There are 9 hidden switches. A switch that is on adds its own fixed numbers to the row, and there is some noise. The rows also spread widely along 14 directions, which tell nothing about the answers.
In the rows, 128 means zero.
Some rows, each with its switches (1 for on, 0 for off) after it:
[126, 157, 138, 145, 133, 148, 141, 170, 168, 150, 142, 148, 146,  94,  96,
  83, 121, 159, 147, 104, 171, 109] : 1 1 0 1 1 1 0 0 0
[125,  90, 133, 129,  94, 119, 136, 101, 132, 103, 130, 125,  97, 110, 148,
 117, 145, 130, 113, 153, 107, 107] : 1 0 0 1 1 0 1 0 1
[ 92, 138,  99, 127, 133,  84, 144, 117, 125, 141, 135, 146,  95, 129,  80,
  98,  89, 178, 115, 119, 131, 107] : 0 1 0 1 1 1 0 0 0
[ 77, 132, 164,  92, 116, 103, 161, 125, 102, 161,  84, 151,  92, 120, 134,
 135, 139,  82, 144, 140, 101, 135] : 0 1 0 1 1 1 0 1 1
[166,  97, 111, 123, 117, 113, 162, 116,  49, 112, 140, 147, 109, 195, 162,
 114, 119,  82, 130, 166, 129, 111] : 0 0 0 1 0 1 0 1 1
[111, 158, 166, 135, 108, 113, 218, 147, 177, 181, 133, 153, 103, 148, 119,
 113, 153, 125, 141,  93, 106,  93] : 1 1 0 0 1 1 0 1 0
[103, 145, 125, 100, 140, 136, 101, 141, 107, 123, 107, 147, 159, 118, 105,
  70, 140, 120, 147, 146, 162, 124] : 0 1 0 0 0 1 0 0 0
[ 97,  70, 122, 126, 184, 141, 141, 100,  48, 130, 120, 115, 108, 172, 177,
 144, 107, 151, 110, 164, 125, 185] : 0 0 1 0 1 1 0 0 1
[117, 140, 129, 128, 164, 120, 129, 121, 152, 128, 138, 138, 156, 155, 119,
 117, 167, 132, 108, 106, 160, 121] : 0 1 0 0 1 0 0 0 1
[126, 115, 117, 146, 134, 113,  88, 149, 141, 149, 148, 190, 109,  92,  96,
 117, 138, 114, 139, 112, 123,  98] : 0 0 1 1 1 1 1 1 0
[138, 126, 172, 136, 145, 124, 154, 121, 138, 107, 129,  92, 124, 155, 186,
 164, 149, 118,  84, 140, 130, 136] : 1 0 0 1 0 1 1 0 0
[ 91, 149, 132, 113, 109,  83, 152, 106, 158, 135, 142, 115, 130, 120, 107,
 142, 146, 105, 124, 111, 129, 135] : 1 0 0 0 1 0 0 0 0
[143, 123, 138, 155, 182,  79, 129, 157,  62, 134, 122, 112, 132, 122, 175,
 186, 155,  92, 114, 137, 153, 114] : 1 0 0 1 0 1 0 1 0
[121, 148, 111, 109, 143,  86, 163, 136,  47, 132, 100, 108, 115, 150, 140,
 152, 115,  97, 141, 136, 146, 153] : 0 0 0 1 1 1 0 1 0
[164, 170, 126, 130, 148,  99, 109, 160, 106, 124,  98,  97, 155,  99, 125,
 140, 136, 106,  90,  79, 124, 105] : 1 1 0 0 1 0 1 1 0
[105, 174, 120, 105,  90, 119, 167, 163, 126, 166, 133, 158, 141, 150, 102,
  84, 121, 117, 182, 150, 166, 126] : 0 0 0 0 1 0 0 0 0
[133, 125, 188, 124, 205, 137, 185, 107,  77, 101,  75, 142, 153, 122, 161,
 150,  78, 139,  83, 120, 147, 149] : 0 1 0 1 1 1 1 0 0
[150, 105, 170, 165, 162, 178,  89, 131, 153,  89, 125, 101, 149, 102, 191,
 141, 137, 165, 102, 145, 161, 145] : 0 0 0 1 0 0 0 1 0
[132, 109, 106, 144, 125,  88, 178, 137,  88, 162, 118, 158,  70, 115, 104,
 116, 137, 117, 138, 102,  72,  73] : 0 1 0 1 1 1 0 1 0
[102, 123, 142, 104, 135, 133, 130, 125,  84,  89,  97,  94, 190,  94, 163,
  79, 163, 118, 129, 180, 176, 129] : 1 0 0 1 0 1 0 1 1
[ 81, 111, 143, 112, 138, 135, 102, 150, 114, 156, 106, 163, 104, 131, 141,
 117, 163, 114, 163, 174, 125, 137] : 0 0 0 1 0 0 0 0 0
[ 81, 105, 130, 133, 156, 102,  68, 125, 108, 118, 120, 139,  81, 113, 151,
 154, 149, 138, 139, 171, 170, 145] : 0 1 0 1 1 1 0 0 0
[144, 152, 157, 107, 157, 130, 129, 110, 142, 100, 110, 121, 132, 143, 127,
 156, 106, 105,  80,  81, 129, 153] : 1 0 0 1 1 1 0 0 0
[145,  68, 132, 165, 193, 132, 136, 118, 116, 156, 159, 200,  71, 161, 126,
 174, 122, 121, 126,  95, 109, 127] : 0 0 1 1 0 1 0 0 1
[133,  99, 154, 117, 203, 152, 142, 139,  47, 130,  77, 177, 118, 160, 156,
 119, 111, 121, 126, 146, 130, 134] : 0 1 0 1 0 1 0 0 0
[127, 130, 164, 125, 136, 177,  94, 148, 138, 115, 107, 100, 138,  80, 146,
 118, 104, 144, 114, 134, 131, 158] : 1 0 0 1 0 1 1 0 0
[136, 131, 129, 141, 120, 147, 172, 124, 184, 137, 166, 104, 109, 150, 121,
 139, 147, 121, 131,  77, 117, 159] : 1 0 0 1 1 1 1 1 0
[148, 142, 131, 150, 128, 144, 174, 149, 140, 118, 125, 119, 116, 121, 132,
 116, 160, 150, 180, 102, 187, 124] : 1 1 1 0 0 1 0 1 1
[ 78, 141, 113, 113, 115,  61, 127,  97, 122, 124, 162, 111, 131, 134, 105,
 130, 134, 110, 114, 147, 145, 135] : 0 1 1 1 0 1 0 0 0

New rows, each followed by its switches (1 for on, 0 for off):
[140, 155, 129, 104, 124, 150, 175, 124, 143, 147, 150, 136, 136, 192,  98,
 100,  99, 101, 112,  90, 110, 152] : 0 1 0 1 1 1 0 0 0
[ 79, 107, 157, 115, 172, 131, 103,  96, 153, 131, 126, 178, 137, 133, 128,
 134, 156, 114, 117, 118, 146, 153] : 0 0 1 0 1 1 0 1 1
[100, 140, 138, 131, 128, 118, 122, 112, 134, 125, 151, 103, 134, 116, 125,
 146,  79, 145, 118, 132, 153, 176] : 0 0 1 1 0 1 0 1 0
[110, 149, 142, 123, 150, 133,  93, 152, 141, 140, 133,  89, 164, 124, 139,
 120, 159, 115,  89, 135, 123, 133] : 0 0 0 1 0 1 0 0 0
[119, 139, 114, 112, 137, 109, 165, 120,  97, 144, 139, 146, 128, 163, 106,
 121,  80, 115, 119, 114, 122, 155] : 0 0 1 1 1 1 1 1 0
[122, 134, 133, 122, 132, 132, 116, 124, 142, 129,  98, 111,  84,  98, 115,
 150, 123, 131, 122,  85, 109, 147] : 0 0 0 1 1 1 0 1 1
[148, 141, 160, 129, 146, 120, 156, 154, 134, 149, 138, 193, 157, 157, 132,
 105, 151,  91, 120, 127, 152,  74] : 1 0 0 0 0 1 1 0 1
[ 91, 127, 148, 140, 133, 142, 102, 138, 180, 142, 133, 116,  86, 118, 140,
 133, 117, 186, 113, 122, 127, 153] : 1 0 1 1 1 1 0 1 0
[102, 115, 187, 122, 127, 139, 161, 125, 129, 121,  76, 139, 100, 132, 195,
 136, 172, 136, 150, 176, 142, 127] : 0 0 0 0 0 0 1 1 1
[133, 125, 124, 138, 128, 124, 125, 107, 158, 106, 179, 120, 155, 130, 113,
 102,  98, 144,  88, 125, 145, 124] : 1 0 0 1 0 1 1 0 0
[106, 161, 139, 108, 152, 148,  85, 124, 193, 116,  96, 105, 115, 132, 109,
 131, 134, 173, 107,  71, 127, 166] : 1 0 1 0 0 0 0 1 0
[131, 144, 126, 109, 142,  88, 146, 117, 121, 114, 102, 197, 136, 110,  79,
 100, 125, 117, 124,  86, 147,  87] : 1 1 1 1 1 0 1 1 1
[105, 106, 103,  96,  87, 149, 141, 128, 109, 147, 127, 119, 104, 166, 129,
  66, 139, 120, 132, 164,  68, 131] : 0 0 0 1 1 0 0 0 0
[ 99, 143, 124, 120, 132,  86, 158, 107, 160, 115, 120, 141,  98, 120, 100,
 143, 173, 121, 164,  93, 160, 129] : 1 0 0 0 0 1 1 1 0
[101, 115, 117, 111, 144, 140, 113, 133, 118, 143, 128, 140,  65, 176, 126,
 133, 120, 134, 148, 128, 134, 174] : 1 1 0 1 1 1 0 0 0
[120, 128, 135, 118,  89, 179, 123, 126, 165, 127, 155, 105, 170, 123, 125,
  59,  98, 152, 103, 135, 107, 150] : 1 0 1 1 1 0 0 1 0
[164, 105, 117, 144,  96, 126, 134, 123, 144, 105, 153, 136, 105, 148, 146,
 109, 149, 125, 114, 128, 110,  99] : 1 0 1 1 1 0 1 1 0
[123, 124, 179, 114, 127, 133, 189, 130, 124, 167, 117, 176, 126, 153, 141,
 123,  97, 105, 104, 125,  78, 119] : 1 0 0 0 1 0 1 0 0
[104, 172, 152, 112, 119, 106, 124, 147, 155, 139, 114, 114, 136, 128, 128,
 113, 152, 126, 107, 136, 130, 102] : 0 0 0 0 0 1 0 0 0
[133,  93, 125, 136, 141, 143, 124, 119,  86, 123, 148, 137, 123, 129, 145,
 131,  85, 124, 131, 137, 150, 165] : 1 0 1 1 1 1 0 1 1
[106, 128, 129, 138,  94, 141, 140, 171, 120, 166, 159,  90, 129, 121, 149,
 102, 170, 117, 166, 166, 132, 134] : 1 1 1 0 0 1 0 0 0
[133, 127, 140, 121, 123, 155, 172, 117, 116, 126, 136, 132, 172, 108, 111,
  88,  99, 118, 133, 116, 132, 140] : 0 0 1 1 0 1 0 1 1
[ 99, 146, 185, 122, 112,  98, 150, 144, 113, 169, 142, 137, 158, 106, 148,
 147, 135,  60, 126, 156, 132, 125] : 0 1 1 1 0 1 0 1 1
[103, 154, 121, 101, 153, 100, 167, 133,  99, 131, 100,  76, 159, 180, 147,
 101, 169, 138,  77, 147, 103, 112] : 0 0 0 1 0 0 0 0 0
[ 68, 149, 162,  91, 113,  98, 195,  97, 150, 131, 114, 109, 155, 162, 143,
  83, 142, 143,  84, 151, 111, 121] : 1 1 0 1 1 0 0 1 0
[126, 136, 175, 138, 122, 121, 167, 153, 118, 156, 135, 202, 126, 117, 141,
 156, 108,  95, 177, 153, 182, 133] : 0 0 1 1 1 0 1 0 1
[ 77, 137,  98, 129, 116,  56, 104, 134, 100, 118, 128, 114, 132,  95, 134,
 131, 177, 133, 154, 176, 194, 116] : 0 0 1 1 1 0 0 1 1
[ 99, 128, 174,  76, 113, 161, 121, 100, 154, 118, 104, 177,  95, 159, 127,
 118,  90, 104, 132, 140, 120, 180] : 0 0 0 1 1 1 1 0 0
[152, 131, 122, 156, 124, 151, 166, 161, 126, 151, 164, 123, 145, 128, 127,
 110,  98, 147, 141, 122, 147, 133] : 1 0 0 1 1 0 0 0 0
[132, 161,  89, 138, 124, 125, 141, 164, 114, 133, 125,  88, 118, 124, 114,
 105, 128, 168, 153, 120, 165, 129] : 0 0 0 0 1 1 0 0 0
[104, 156, 111, 121, 159, 107, 111, 159,  90, 142,  96, 106, 117, 129, 129,
 143, 119, 160, 123, 134, 158, 148] : 0 0 1 1 1 0 0 0 1
[ 90, 159, 120,  99,  94, 126, 101, 126, 159, 125, 143,  95, 171, 105, 105,
  87, 153, 107, 125, 130, 149, 150] : 0 0 1 1 1 1 0 1 1
[107, 114, 104, 169, 150,  90, 146,  99, 131, 119, 198, 100, 149, 108, 113,
 149, 124, 149, 117, 121, 176, 147] : 0 1 1 1 1 1 0 0 0
[135, 121, 119, 117, 137, 150,  73, 152, 112, 121, 111, 116,  85, 123, 129,
 143, 144, 109, 147, 116, 123, 160] : 1 0 1 1 0 1 0 0 0
[101, 106, 156, 109, 144, 133, 116, 125, 106, 146, 109, 168,  92, 113, 125,
 139,  92, 110, 129, 136, 102, 151] : 1 0 0 1 0 1 1 0 0
[124, 140, 127,  97, 107, 127, 150,  92, 113,  97, 123,  97, 126, 180, 140,
  97,  67, 153,  75, 140, 111, 154] : 0 0 1 1 1 1 0 1 0
[118, 105, 175, 108, 122, 137,  95,  90, 184, 103, 121, 178, 107, 128, 137,
 113, 131, 111,  78, 121,  91, 113] : 1 0 0 1 1 1 1 1 0
[ 70, 128, 171,  94,  87, 113, 169,  86, 166, 112,  95, 113, 133,  80, 130,
 109, 181, 117, 126, 134, 105, 122] : 1 0 1 0 1 0 0 0 1
[140, 113, 134, 112, 106, 122, 174,  88, 128,  89, 133, 142,  90, 164, 129,
 115, 116, 121, 120, 123, 123, 133] : 1 1 1 1 1 1 1 0 0
[127, 124, 157, 138,  92, 146, 119, 119, 186, 128, 166, 166, 117, 126, 120,
 105,  77, 157, 125, 133, 135, 130] : 1 0 1 1 0 0 0 1 0
[151, 140, 111, 129, 114, 133, 145, 113, 134,  94, 147, 131, 134, 173, 135,
  91, 103, 158, 124, 135, 188, 123] : 0 0 0 0 1 1 0 1 1
[108, 113, 162, 132, 128,  95, 198, 100, 115, 116,  99, 155, 104, 114, 151,
 128,  95, 166, 113, 147, 125, 107] : 1 0 0 1 1 0 1 1 0
[101, 116, 119, 109, 129,  90, 156,  72, 103,  78,  88, 105, 138,  91, 120,
  85, 153, 144,  99, 125, 125,  95] : 0 1 0 0 1 1 0 1 1
[ 82, 112, 131,  95, 105, 110, 117, 105, 110, 109,  86, 168,  89,  86, 106,
  97, 133, 119, 161, 153, 115, 126] : 0 0 1 1 0 1 1 1 0
[137, 141, 166, 108, 119, 161,  95, 140, 140, 116, 110, 121, 136, 136, 161,
 116, 118, 110,  91, 137, 110, 148] : 0 0 1 1 1 1 1 1 0
[113, 117,  83, 133, 143, 104, 143, 129, 101, 131, 152, 151, 132, 153, 105,
  69, 106, 175, 118, 134, 146, 106] : 1 0 1 1 1 1 0 1 0
[145, 122,  66, 141,  71, 109, 115, 124, 133, 136, 179, 115,  64, 112,  80,
 137,  99, 107, 166,  95, 113, 150] : 0 0 0 1 1 1 1 1 0
[146, 115, 122, 158, 113, 124, 163, 160,  87, 134, 126,  72, 101, 107, 171,
 136, 150, 142, 133, 143, 112, 113] : 1 0 1 0 1 1 0 0 0
[135, 118, 125, 142, 102, 111, 105, 104, 158,  94, 152, 133, 121,  73, 108,
 120, 119, 129, 134, 112, 148, 115] : 1 0 0 0 0 1 1 1 0
[133, 121, 125, 109, 142, 150, 146,  99, 105,  82, 102, 139, 132, 132, 125,
 116, 104, 143, 149, 116, 166, 170] : 1 0 1 0 1 0 0 0 0
[108, 153, 182, 128, 128, 127, 117, 163, 152, 149, 122, 126, 148, 108, 153,
 112, 142, 122, 107, 148, 137, 107] : 1 1 0 1 0 1 0 1 0
[140, 125, 124, 149, 139, 118, 133, 129,  93, 125, 138,  97, 130, 135, 153,
 133,  86, 158,  92, 136, 127, 138] : 0 1 1 1 1 0 0 1 0
[150, 129, 128, 123, 137, 118, 141, 118, 139, 106, 109, 151,  86, 129, 109,
 125, 114, 141, 103,  88, 111, 106] : 1 0 0 1 1 1 1 0 0
[127, 104, 168, 145, 168, 163, 127, 143, 144, 139, 103, 170, 153, 101, 143,
  85, 143, 158, 101, 131,  98,  84] : 0 0 0 1 0 0 0 1 0
[151, 107, 145, 158,  98, 172,  69, 173, 146, 151, 153,  94, 103, 117, 177,
 116, 133, 137, 102, 164,  83, 113] : 0 0 0 0 0 1 1 0 0
[136, 113, 145, 130, 158, 143, 145,  96, 155,  97, 109, 107, 108, 126, 132,
 148, 151, 134, 109,  78, 108, 153] : 1 1 0 1 0 0 1 1 0
[114, 115, 159, 136, 125, 153, 160, 125, 169, 133, 112, 129,  99,  92, 129,
 119, 151, 149, 135, 102, 106, 121] : 1 0 0 0 1 1 0 0 0
[144, 142, 132, 125, 174, 146, 119, 140, 140, 140, 122, 174, 123, 161, 106,
 119,  98, 141, 105,  87, 132, 131] : 0 0 0 0 1 1 1 0 0
[120, 117, 140, 109, 133, 125,  74, 127, 121, 106,  96, 181,  68, 138, 135,
 124, 130, 122, 137, 135, 141, 129] : 1 1 1 1 1 1 0 1 0
[136, 141, 147, 125, 150, 152, 123, 147, 125, 130, 115,  82, 136, 144, 160,
 138, 158, 114, 119, 110, 141, 158] : 1 1 0 0 0 1 1 1 1
[127, 105,  76, 122,  82, 130,  93, 127, 103, 106, 146,  90, 117, 127, 136,
  73, 134, 140, 130, 165, 120, 126] : 1 0 0 1 1 0 0 1 0
[195, 138, 152, 134, 157, 186, 155, 146,  96,  91, 109,  88, 154, 185, 197,
 133, 118, 128, 100, 124, 164, 162] : 0 0 1 1 1 1 0 1 1
[112, 121, 139, 127, 128,  93, 206,  80, 103, 100, 144,  94, 153, 152, 159,
 132,  95, 145,  93, 149, 147, 147] : 1 0 0 1 1 0 0 1 0
[ 73, 125, 127, 124, 131, 113, 112, 151, 119, 177, 137, 130, 118, 138, 140,
 131, 148, 123, 142, 164, 126, 147] : 0 0 0 0 1 0 0 0 0
[ 91, 112, 154,  96,  91, 160, 161, 103, 116, 119, 136, 135, 144, 109, 123,
  81,  85, 119, 157, 166, 134, 172] : 1 0 1 1 0 1 0 0 0
[ 88, 128, 132, 122, 159, 115, 194, 125,  97, 146,  85, 101, 139,  96, 119,
 128, 159, 143, 138, 111,  95, 139] : 0 0 1 0 0 0 1 0 0
[157, 161, 155, 103, 135, 105, 145, 121,  95,  94, 105, 133, 171, 150, 146,
 134, 102,  92,  93, 127, 162, 128] : 1 0 1 1 0 0 1 1 1
[120, 148, 136, 104, 136, 152, 144, 129, 135,  90,  87, 115, 130, 101, 108,
  99, 163, 125, 173, 106, 176, 149] : 1 1 0 1 0 1 0 0 0
[104, 142, 146,  86, 142, 138, 114,  88, 146,  96, 105, 135, 147, 139, 106,
 108,  82, 151,  93, 109, 129, 169] : 1 0 1 0 0 0 1 0 0
[131, 113, 154, 131, 157, 133, 174, 114, 138, 119, 136, 161, 126, 175, 143,
 109, 147, 132, 102, 121, 131, 113] : 1 1 1 1 1 1 0 0 0
[ 88, 130, 137, 146, 131, 116, 144, 109, 171, 151, 162, 106, 112, 109, 117,
 148,  92, 168, 115, 102, 133, 162] : 1 0 0 0 1 1 0 1 0
[ 96, 115, 164, 130, 142, 135, 170,  95, 195, 127, 135, 186, 121,  92,  84,
 106, 130, 145, 141,  92, 133, 115] : 1 0 0 1 0 1 0 0 0
[ 81, 122, 149, 102, 133, 186, 127, 144, 174, 173, 136, 136, 144, 166, 129,
  60, 154, 136, 102, 142,  78, 141] : 0 0 0 1 1 1 0 0 0
[ 94, 143, 164, 111, 138,  78, 155, 109, 118, 131, 118, 213, 100, 153, 117,
 148,  78, 129, 152, 141, 193, 133] : 1 1 1 1 0 0 0 1 1
[154, 141, 121, 129,  92, 108, 131, 166,  87, 145, 125,  80, 100, 154, 168,
 141, 130, 101, 115, 148,  93, 117] : 1 0 0 1 0 0 0 1 0
[136, 156, 127, 100, 108, 105, 174, 130, 107, 134, 114, 161, 109, 141,  91,
 113,  93,  98, 150, 106, 130, 120] : 1 0 0 0 0 1 1 0 0
